All rows are made from the same 14 directions, up to rounding. Whole rows:
[[+1.65, +0.82, +3.93, +0.90, +2.22, +2.06, +2.71, +1.22, +1.11, +0.57, +1.10, +0.01, +0.83, +3.43, -0.59, -2.30, -2.96, -0.56, +0.81, +1.13, -1.72, +2.70, -3.36, -1.82, -2.41, +2.41, -2.95, +1.33],
[+1.25, -0.47, +1.28, -1.43, -3.68, -1.45, -1.05, -0.33, -1.06, +0.09, -3.21, +1.63, -0.08, +0.42, -4.70, +0.72, +0.58, -0.52, +1.70, -0.16, -0.70, -1.73, -4.83, +0.78, -2.26, -0.32, -1.82, -1.14],
[+1.53, +2.26, +0.81, -1.06, -3.34, +0.29, -1.98, +1.01, +0.97, -1.54, -2.10, +1.07, +0.91, +1.18, +2.19, -0.77, -2.54, +2.11, +2.10, +0.10, +1.40, +0.83, +0.18, -1.26, -3.01, -1.49, -1.21, -2.34],
[+0.41, -0.15, +1.55, -0.01, -1.03, +0.39, +0.65, +1.66, +0.95, -0.54, -0.50, -0.15, +0.40, +0.85, -1.14, +0.62, +0.71, +0.75, -0.23, +0.92, -0.38, -1.67, +0.38, -0.37, +0.72, +0.10, -0.71, -0.08],
[+1.35, +1.19, +1.40, +2.35, +2.22, -2.29, +2.90, -0.75, -1.74, +1.45, -0.29, +0.52, -1.96, -0.02, -0.18, -0.87, -0.14, -0.22, -1.54, -1.24, -2.76, -2.11, -1.99, -3.63, -0.73, -0.38, +1.31, +0.98],
[+1.23, -4.02, -0.33, -0.27, +0.96, +0.42, -1.09, +4.24, +0.44, +0.58, -0.25, -0.55, -0.47, -0.63, -4.29, +1.96, +3.60, +0.73, -2.22, +0.53, -1.69, -2.71, -2.73, -1.13, +1.21, -0.85, +0.57, -0.44],
[-2.13, -0.90, -0.56, -0.78, +0.80, -1.06, +0.20, -0.21, +1.50, +0.80, -0.67, +0.11, -1.96, +1.19, +1.54, -0.36, -0.02, -1.68, +2.09, -0.08, -0.71, +0.08, -2.19, -1.21, -0.39, +1.74, -1.28, +0.28],
[+0.52, -0.60, -2.01, +0.10, +0.63, -1.19, +0.79, +0.28, -1.15, +1.39, -0.36, +0.10, -0.80, -2.00, -0.99, +0.02, +1.72, -0.94, -1.65, +0.00, -0.34, +1.19, -1.49, -0.76, +0.45, +1.41, +1.28, -0.82],
[-1.27, +0.43, +1.45, -0.63, -0.29, -0.47, +0.47, +0.46, +1.94, +0.47, -0.57, +0.38, -2.49, +2.34, +0.59, +1.22, +0.50, -0.74, +0.62, -0.16, -1.05, -1.59, -0.80, +0.03, +2.23, +1.60, -1.37, -0.09],
[+2.09, -1.29, +0.57, +0.24, -0.92, -1.62, -1.61, -3.04, -2.32, -0.34, +0.56, +1.31, -1.20, -0.68, -4.06, +0.85, +1.62, -0.11, -1.21, -1.05, -0.57, -4.29, -0.95, -0.14, -0.19, -3.31, +1.54, +1.79],
[-0.66, -0.05, -0.08, +0.01, -0.13, -0.82, -1.32, +0.16, -0.20, +0.05, +0.28, +0.18, +1.45, +1.06, +0.65, +0.29, +1.83, +0.02, +0.23, -3.03, -0.63, +0.12, -0.32, -1.24, +0.37, -2.71, -1.86, -0.10],
[+0.06, +1.82, +2.10, +0.01, -0.06, +0.10, +1.10, -1.39, +0.38, +0.58, -0.22, +1.11, -2.42, +2.36, +0.33, +0.29, -1.62, -1.20, +0.74, -1.33, -2.20, -0.45, -0.69, +1.17, +1.12, +1.13, -0.37, -0.43],
[-4.16, -1.76, -1.97, -2.10, +1.04, +1.45, -3.15, +1.23, +0.37, +1.90, -1.65, -0.67, +4.57, +0.05, -1.51, +3.10, +1.69, +0.20, +1.80, -3.49, -0.99, -0.72, -2.34, +5.74, +1.11, -2.87, -5.03, -1.06],
[+0.21, +1.33, +3.44, +1.18, -0.82, -2.75, +1.52, +0.41, -0.76, -0.64, -1.15, -0.27, -4.15, +2.03, +0.92, -1.91, -1.73, -0.47, +1.40, -0.19, -2.04, +0.43, -2.72, -4.07, -1.93, +1.31, +1.08, -0.08],
[-1.01, +0.38, +0.49, +1.03, +1.78, -0.56, -3.28, +1.42, -0.86, -0.20, -0.46, -0.90, +0.59, +0.37, +1.63, +0.65, -1.21, +2.43, +0.31, -1.59, +2.10, +0.40, -3.00, -0.69, -2.08, -2.95, -1.10, +0.75],
[-0.05, -1.51, +0.29, +0.28, +0.86, -0.28, +0.31, +1.19, +0.15, -0.08, +2.10, -1.00, -0.49, +0.57, -0.44, -0.26, +2.64, -0.67, -1.58, -0.60, -1.23, +0.89, +0.84, -1.98, +2.12, -0.03, +0.38, +0.62]]

The start of a row, then its end:
[-1.04, +1.66, +0.39, +1.26, +1.64, -1.58, -1.53, -1.69, -2.11, +0.29, -1.96, -0.26, -3.47, -1.20, +1.58, +0.21, -4.58, +1.39, +1.18, +0.32, +1.65, -1.05, -3.32, +1.35]
[-3.08, -0.17, +2.37, +0.69]
[+0.75, +1.19, +3.28, +0.59, +0.55, +1.06, -0.23, -0.86, -0.44, -0.31, +1.44, +0.04, -1.69, +2.27, -1.18, +0.45, -1.71, -0.07, -0.55, -0.43, -0.50, +0.47, -0.82, +1.95]
[+1.13, +0.45, -0.05, +1.05]
[-0.59, -1.07, -0.55, -0.47, -1.15, -1.11, -1.14, +0.03, +0.16, +0.05, +1.08, +0.11, +0.02, +0.09, -1.61, +2.63, +5.25, -0.17, -2.42, -2.01, -0.39, -2.87, +2.25, +0.32]
[+4.95, -2.08, -0.32, +0.26]
[+3.02, -1.65, -1.28, -0.86, +1.21, +1.45, -2.46, +1.14, +1.00, -0.51, +1.92, -0.10, -3.61, -1.05, +0.23, -0.33, -1.25, +1.33, -2.20, +3.45, +1.82, +0.77, +0.19, -1.46]
[-0.33, +1.18, +3.62, -0.03]
[+0.12, +0.97, +2.37, -1.17, -1.70, +0.02, -2.24, +0.02, +0.51, -1.66, +0.98, -0.70, -3.18, +2.28, +1.92, -0.64, -1.93, +1.06, +0.88, -0.71, -1.64, +0.32, +2.38, -0.51]
[+0.76, -1.34, +1.32, -1.04]
[-0.21, +0.45, +1.62, +0.64, -0.75, +0.81, +1.00, -0.26, -2.32, -1.59, +0.98, -2.35, -0.48, -1.41, -1.03, -1.91, -2.84, +0.00, +0.17, +2.34, +0.56, +4.07, +1.60, +2.57]
[-0.97, +2.36, +3.07, +0.09]
[-1.81, -1.24, +0.56, +1.45, +1.47, -1.21, +0.45, -0.84, -1.32, -0.35, +0.62, -1.18, -2.36, -0.64, -0.47, +0.66, +0.46, -0.48, -0.29, -0.70, -1.23, -2.56, +0.72, +0.64]
[+1.36, -0.73, +2.73, +1.56]
[+3.21, +1.12, -0.50, +0.45, -0.58, +2.57, -0.41, +2.39, +0.81, -0.47, -0.58, +1.42, +0.95, -0.30, +0.36, +1.40, -0.61, +2.00, -1.80, -0.64, -0.34, -1.05, +2.31, +0.78]
[+0.79, -1.66, +1.70, -2.84]
[-1.25, -0.22, +1.94, +1.22, +1.66, +0.28, +1.34, +0.32, -1.86, -0.37, +2.64, -2.71, -0.68, +0.10, -0.50, -1.13, -0.17, -0.62, -1.26, -0.42, -1.80, +3.15, +1.58, +0.99]
[+1.86, +0.99, +1.79, +0.98]
[-2.89, -3.84, -1.56, -0.51, -0.34, -1.77, -1.79, +0.05, +0.79, -1.47, +1.49, -1.70, -0.95, -0.70, -0.21, -0.13, +3.41, -1.40, +0.81, +2.21, +3.82, +0.87, -0.59, -1.66]
[+0.49, +1.41, -0.01, +2.86]
[+1.27, -0.33, +2.17, +0.91, +3.71, +2.12, -1.67, +3.08, -0.03, +0.58, +2.02, -0.87, -2.92, +2.41, +0.25, +0.20, -2.01, +0.57, -1.54, -1.63, -2.04, +3.32, -3.28, -0.05]
[+0.56, +0.26, +1.03, -0.67]
[-0.30, -1.72, -0.38, +0.81, +3.49, +2.70, +0.75, +0.20, +1.37, +0.51, +0.72, -0.06, +0.52, -0.29, -0.72, +0.77, -1.76, +0.01, +0.10, +2.31, +1.08, -1.82, -0.93, +2.21]
[-0.60, +1.26, +0.06, +2.15]
[+0.87, -0.08, -3.31, +0.40, +1.11, -0.25, -0.53, -2.28, -1.51, +1.00, +0.05, +1.16, +2.39, -2.69, +0.00, +0.02, +0.57, -0.01, -0.90, -1.01, +1.38, -0.44, +0.20, +0.35]
[-1.33, -2.01, +0.43, +0.41]
[-1.82, -1.48, -3.01, -0.70, -0.19, +1.72, -1.57, +1.74, -0.13, -0.69, -1.45, -0.74, +3.55, -1.49, +1.70, -1.10, -1.55, -0.22, +3.29, -1.26, +0.27, +3.86, -0.12, +1.86]
[-3.40, -1.06, -0.27, -2.52]
[+0.16, -0.95, -0.25, +0.63, +3.59, +1.23, -1.43, +0.86, -0.22, +1.50, -0.34, -0.21, -0.35, -1.08, -1.44, +2.75, -0.75, +2.49, -1.97, -0.11, -0.80, -5.32, -1.11, +2.27]
[+0.76, -2.65, +0.78, +0.96]
[-2.24, +0.29, -0.25, +0.38, +1.39, -0.72, -0.74, +0.32, -0.33, +0.37, -0.44, -0.81, -1.64, +0.39, +2.29, +0.01, -1.15, -0.31, +1.17, -1.66, -0.60, +1.31, -1.21, +0.34]
[-0.16, +0.07, +0.42, -0.50]
[-1.65, -2.39, +3.75, +0.10, -0.19, +1.66, -0.60, +3.49, -1.45, -2.19, +0.63, -4.29, +2.28, +0.17, -2.88, -1.07, -1.45, +2.35, +1.18, +0.87, -3.08, -0.11, +1.66, +1.74]
[-1.21, -2.48, +0.62, +0.38]
[+0.84, +1.01, -0.88, -1.51, -0.54, +0.58, -0.07, -1.93, -2.18, +0.76, +1.16, -0.82, +0.49, -1.90, -0.72, -1.15, -1.07, +0.18, -1.30, -0.57, -2.66, +1.97, +3.39, +2.48]
[+0.90, -0.69, +1.83, -1.66]
[+2.01, -1.92, -0.52, -0.61, -1.67, +0.31, -1.58, +1.80, -2.70, -0.26, -0.76, -0.73, +1.92, -2.56, -5.11, +0.18, +1.30, +0.85, -1.37, +0.57, -0.05, +1.53, -2.07, +1.51]
[-1.47, -0.98, +1.14, -1.45]
[+1.65, +0.79, +0.89, +1.64, +1.79, +1.88, +0.72, +0.76, +1.13, +0.17, -0.58, +1.61, +1.56, +1.27, +0.30, +0.42, -1.95, +0.67, +0.35, +0.25, +1.48, -0.90, -2.45, -0.28]
[-2.15, -0.13, -1.55, +0.86]
[-0.82, +0.25, +0.97, -0.91, -1.52, -0.23, -1.29, +0.34, +0.35, -0.42, -1.18, -0.19, -0.47, +0.63, -0.69, +0.72, -0.58, +0.46, +1.11, +0.94, +1.37, +0.01, -1.59, +1.38]
[-0.36, +0.75, -1.23, -0.12]
